There are 8 hidden switches. A switch that is on adds its own fixed numbers to the row, and there is some noise. The rows also spread widely along 10 directions, which tell nothing about the answers.
In the rows, zero is written as 128.
Known rows, each followed by its switches (1 for on, 0 for off):
[154 137 101 119  66 149 125 146 101 136 110  78  98  85 169 104  94 135
  53 188 129] | 0 0 0 0 0 0 0 0
[142  74  68  73 122 128 111 221 203 143 179 159 126 124 132  98 107 149
 132  92 121] | 0 0 1 0 0 1 1 0
[210  89 113  99 120 138 120 132 138  79 101 104 127 120 156 188 131 109
 128 100 152] | 1 0 1 1 0 0 0 0
[134 147  59 181 145 164  70 115 123 165 113 112 157 116 180 134  89 115
 151 122 135] | 0 0 0 1 0 0 0 0
[120 107  69 164 111 112  70 114  78 167  97 110  84 118 199 130 108 116
 118 117 163] | 0 1 1 1 1 1 0 0
[146 143 130 152 153 110 102  78 126 139 127 113 168 121 172 112 135 149
 133 113 143] | 0 0 1 0 0 0 0 0
[184 155 117 169 107 187  89 111  57  86  84  85 122 113 143 128 107  94
 142 118 145] | 0 0 1 1 0 0 0 0
[152  24  76  76 141 118 128 191 128 160 170 167  70 166 146 125 132  97
 155  63 139] | 0 0 1 1 1 0 1 0
[145  71 112  85  75 138 137 187 118 109 116 111  56 116 124 147 119 120
  88 156 144] | 1 1 0 0 0 0 0 0
[109 129 137 116 171  95 128  98 111 169 127 120 126 152 181 116 140 167
 178 101 147] | 0 1 1 0 0 1 0 1
[106  57 113 132 155  93  97 133 117 130 147 143 152 147 151  73 112 119
 152  83 129] | 0 0 1 1 0 1 1 0
[131  96 156 103 115 111 151 165 147 112 151 142 104 148 103 135 157 166
 112 155 166] | 0 0 1 0 1 1 0 0
[142 137  91 136 128 106  70 133 140 164 170 144 139 110 168  68 130 162
 127  57 147] | 0 0 1 0 1 1 1 1
[181  90 145 108 138 109 114 128 154 111 171 136 179 131 139  95 144 152
 122  85 140] | 1 0 0 0 1 0 1 1
[158  82  98 141 139 117  88 129 127 138 150 146 116 124 160 125 132 123
 125  77 145] | 1 0 1 0 0 0 0 1
[ 95  84 111 144 102 118 111 161 132 123 140 142  85 126 116 148 135 143
 104 145 166] | 1 0 1 0 0 0 0 0
[124  70  67 170 131 156  80 167 147 131 149 149 142 148 124 128  86 127
 143 159 144] | 0 1 1 0 0 0 1 0
[137 127  87  87  82 148 131 160  91 146 117  87  70 111 181 121 107 141
 118 123 137] | 1 0 1 0 0 0 1 0
[115  65 161  78 157  91 162 148 144 128 144 144 131 160 109 112 153 138
 155 105 133] | 0 0 0 0 1 0 0 0
[155  50 146 125 142 113 127 133 151  98 156 141 175 153 125 121 131 131
 116 142 146] | 1 0 0 1 0 0 1 0
[154 130 150 121 125 116 142  98 107 143 119 111 106 143 164 146 150 159
 111 151 166] | 0 0 0 0 1 1 0 1
[143  81 148 165 110 113 106 115  97 110 145 143 125 125 120  98 148 118
  89 120 152] | 1 0 0 0 1 0 0 0
[159 136 163 149 103 146 104 134  87  89 156 113 149 113 110  49 130 135
 108 121 146] | 0 0 1 1 0 0 1 0
[194 135 116 152 120 180  84 144  94 131 157 107 161 113 154  58  98 117
 127 114 119] | 1 1 0 1 0 0 0 1

New rows, each followed by its switches (1 for on, 0 for off):
[123 133  77 107 140 124  97 161 147 173 157 134 129 128 162 104 128 148
 169  61 147] | 0 0 1 1 1 0 1 0
[128  71  97  71  99  72 123 143 142 136 108 111 101 110 176 125 119 135
  94 104 137] | 0 0 0 0 1 1 1 0
[116  69 117  95 124 102 140 167 122 164 159 152  89 144 140  84 135 126
 117 104 129] | 0 0 0 0 1 1 0 0
[213 140 101 146 141 157 105 119 147 142 160 130 162 122 171 117 125 138
 104 135 137] | 0 0 1 0 0 0 0 0
[138 134  83 161 110 162  82 152 124 142 136 117 139 104 149 106 104 124
 121 121 134] | 1 0 0 1 0 0 0 0
[ 82 101  81 126  82 131 109 186 107 153 115 105  82 113 134 108  94 125
 114 149 143] | 0 0 0 1 1 0 0 0
[ 85  76 146 100 133  85 139 110  96 129 109 120 105 139 142 109 130 130
 140 103 136] | 0 0 0 0 0 0 1 0
[173 170 120  92  75 153 107 180 137 128 168 120  93  81 127  72 138 168
  91 106 145] | 0 1 1 0 0 0 1 0
[116 130  79 179 130 157  78 145 134 136 116 130 125 134 144 156 108 136
 152 136 159] | 0 0 1 1 0 1 0 0
[124 132 161 104 100 126 141 160 156  96 140  92 165 119 114  99 112 199
 112 186 150] | 0 0 1 0 0 0 1 1
[176 166  72 151  98 205  97 190 126 154 165 130  92 120 131 123 113 143
 131 129 156] | 0 0 1 0 1 0 0 1
[112  90 167 107  94 129 151 193 117  91 154 122 111 136  78  88 136 152
 123 146 147] | 1 0 1 0 1 0 0 0
[104 107 103 114  96 105 101 162 137 123 103  97 110 109 143 147 110 153
 127 131 167] | 0 0 1 1 1 0 0 1
[169 121 138 105 170 132 145 118 137 134 141 134 137 155 149 147 149 139
 168 103 141] | 0 0 1 0 0 0 0 0
[172  97 143 132 162 110 139  81 117 149 137 124 149 166 178 160 162 134
 133 134 165] | 1 0 0 1 1 0 0 0
[223 130 114  96 123 160 119 151 164 117 138 121 132 120 155 159 131 140
 111 126 145] | 0 0 0 1 0 1 0 1
[152  96  95 132  71 150 134 173  74 176 154 119  52 134 165  82 111 119
  53 193 144] | 0 0 0 1 1 1 0 0
[112  99  87  72  94 127 118 180 129 108  88 100  76 100 139 158 111 122
 155  69 132] | 1 0 1 0 0 0 0 0
[ 91  75 144 138 124  83  98 108 114  89  88 106 153 112 123 116 108 124
 129 114 138] | 0 0 0 0 0 0 0 1
[137 118  78 142  82 154  51 192 162  86 132 140 121  79  95 110 104 121
 114  79 145] | 0 0 0 1 0 1 1 0
[128  97 126  79 125 138 168 159 117 133 114  95 111 148 150 129 110 142
 144 163 128] | 0 0 1 0 0 0 0 0
[125  71  94 132 145 109  90 127 109 153 129 158  77 139 156 135 138  89
 138  58 146] | 0 0 0 1 0 1 0 0
[121  51 111  97 148 130 166 165 138 136 127 120 131 170 140 140  98 132
 151 180 123] | 0 0 1 0 0 0 0 0
[156 132 137 129 107 133 120 157 102 152 175 115 126 130 160  66 137 167
 109 129 150] | 1 0 1 1 1 1 0 1
[114  81 135 121 108 103  94 134 116  58  70 102 127 107  97 151 124  97
 148  78 154] | 0 0 0 1 1 0 0 0
[163  80 109 191 116 191  89 166 124 100 159 147 144 164 106 141 104 126
 122 181 160] | 1 0 0 1 0 1 1 1
[143 170 134 184 123 141  89 116 140 126 152 121 167 110 131 105 128 179
 104 163 163] | 0 0 1 0 0 0 0 1
[124  35  73  84 137 105 129 198 156 176 165 150  90 159 158 148 122 139
 148 109 154] | 1 0 1 1 1 0 0 1
[188 150 137 135  87 204 110 147  94  58  90  78 131 117 106 151  99 123
 139 147 153] | 0 0 0 1 0 0 1 1
[167 133 122  82 114 140 154 119  94 143  87  86  69 132 184 173 137 130
 126 137 151] | 0 0 0 1 0 1 0 0
[102  96 114 124  88  89 113 159 147 136 148 121 127  90 141  74 111 161
  56 169 141] | 0 0 1 0 0 0 0 0
[166 111  81 129  99 159  91 182 146 128 151 143  85 106 127 131 120 127
 104 125 150] | 0 1 1 0 0 0 0 0
[162 154  92 126 103 154  85 139 121 127 121 112  97 108 161 133 119 146
 131  91 154] | 0 0 1 0 0 1 1 1
[118  95 143  50 152 104 151 150 141 134 124 110 136 134 145 115 139 134
 185  59 120] | 1 0 0 1 0 0 0 0
[119  86 108 109 163 144 157 146 108 163 132 136  89 178 145 157 129 125
 180 133 138] | 0 0 1 0 0 0 0 0
[ 89  85  78 174 148 104  86 114 119 187 141 157  94 149 169 161 134 133
 136 113 169] | 1 0 0 0 1 0 0 1
[103  77  60 107 118 108  93 165 123 166 117 103 113 111 188 102  86 124
 139 100 124] | 1 1 1 1 0 0 0 0
[137  87 113 114 156 106 114 137 122 152 150 134 146 140 158  86 121 130
 161  74 126] | 0 0 1 0 1 0 0 1
[129 144  87 169 114 179  99 171 109 180 168 131 105 140 154  90  96 160
 120 181 146] | 0 1 1 0 0 1 0 1
[178 117  86  63 103 118 123 143 142 142 114  83 116  99 203 129 109 144
 106 110 136] | 0 0 1 1 0 0 1 0
[121 108  75 123 112 120 114 173 157 192 163 141  97 132 172 135 132 160
  98 144 158] | 1 0 0 1 1 1 0 0
[141  76  83 146 140 124  93 110 120 116  87 121 107 138 164 203 120 100
 147 115 165] | 0 0 1 1 0 0 0 0
[137  93  86 138 116 107  71  99  92 113  79 104 102  96 173 140 108 103
 126  70 144] | 0 0 1 0 0 0 0 1
[138 161 128 198 102 185  69 161 119 103 154 150 110 119  83 129 137 148
 129 130 167] | 1 1 0 0 0 1 0 1
[137 124 144 159  82 146  84 119  60  73  88 101  94 121 113 124 122 123
 125 124 168] | 0 1 0 0 1 1 1 1
[ 90  97 123 128 132 125 118 148 119 138 114 130  96 148 124 147 121 145
 159 140 149] | 0 1 0 0 0 1 0 1
[110  78  88 171 149 146  94 141 121 131 124 151 100 160 126 184 125 118
 174 121 165] | 1 1 1 0 0 0 0 0
[131  85 108 150 142 129 107 111  77 160 123 137  96 150 169 114 125  95
 128 114 138] | 0 0 0 1 0 1 0 0
[136 138 116 142 112 137  73 136  94 127 119 128  91 105 131 102 134 109
 141  59 144] | 0 1 0 1 0 1 0 0
[ 95  37  83  89 120  90 126 175 146 158 136 120 137 140 161  97  88 130
 120 143 127] | 0 0 0 1 1 0 1 0
[132 142 143 130  90 125 127 104  83 121 112  93  96 113 156 114 133 152
  94 157 161] | 0 0 1 0 0 0 1 0
[ 57 131 111 128  84 109  93 155 132 141 130 134  55 103 119 148 148 168
 115 115 179] | 1 1 0 0 0 0 1 0
[124 106  61 125 139 141  78 147 141 135  89 118 125 142 158 176 104 118
 197  82 154] | 0 1 0 1 1 1 1 0
[140  47 107 117 112 116 122 173 146 118 150 137 119 129 124 114 108 128
  92 166 135] | 0 1 1 0 0 0 0 0
[123 130 163 163 104 127 104 102  60  91 106  96 121 112 129  94 134 132
 120 129 152] | 1 1 1 0 0 0 0 0
[112  95 113  92  62 107 104 187  94 120 120  76  98  87 148  65  94 145
  98 126 143] | 1 1 1 1 1 0 0 1
[131 114  64 116  86 162 104 188 106 157 119 110  51 120 171 154 105 132
 129 118 154] | 1 0 1 1 0 1 0 1
[123 133 135 155  87 147 120 131  69 135 118 109  72 121 138 114 119 140
  89 173 154] | 0 0 0 0 0 1 0 1
[153  95 108 103 167 137 115 161 144 165 166 163 102 150 133 131 146 118
 170  60 141] | 0 0 0 1 0 0 0 1
[114  96  84 147 126 115  89 144 113 178 154 154  60 141 172 153 149 144
 122 100 177] | 1 0 1 1 0 1 0 1
[ 78  43  91 112 146 114 145 154 120 162 110 132 100 170 154 146 100 117
 153 157 123] | 0 0 0 0 0 1 0 0
[ 92  92  87 118  93  76  97 131 119 135  93  96 107  89 178 128 112 138
 106 102 147] | 1 0 1 0 1 0 0 0
[155 107 141  83 137 100 118 134 130 144 150 135 110 112 146  96 155 133
 127  53 139] | 0 0 0 1 0 0 0 1
[141  89  94 160 162 121  81 102 111 175 159 156 133 149 176 109 124 118
 142  90 149] | 0 0 0 1 0 0 1 1
[139 104 109 113  83 166 134 205 115 145 166 124  90 126 118  87 113 144
 104 153 136] | 1 0 0 0 1 0 0 1
[ 84  94 155 112 155  67 141  92 114 135  92  97 160 143 155 123 133 147
 156 125 151] | 0 0 0 1 1 0 0 0
[137 100 128 148 104 144 121 149  87 155 186 150 103 140 134  40 123 130
  76 156 129] | 0 0 0 0 0 1 1 0
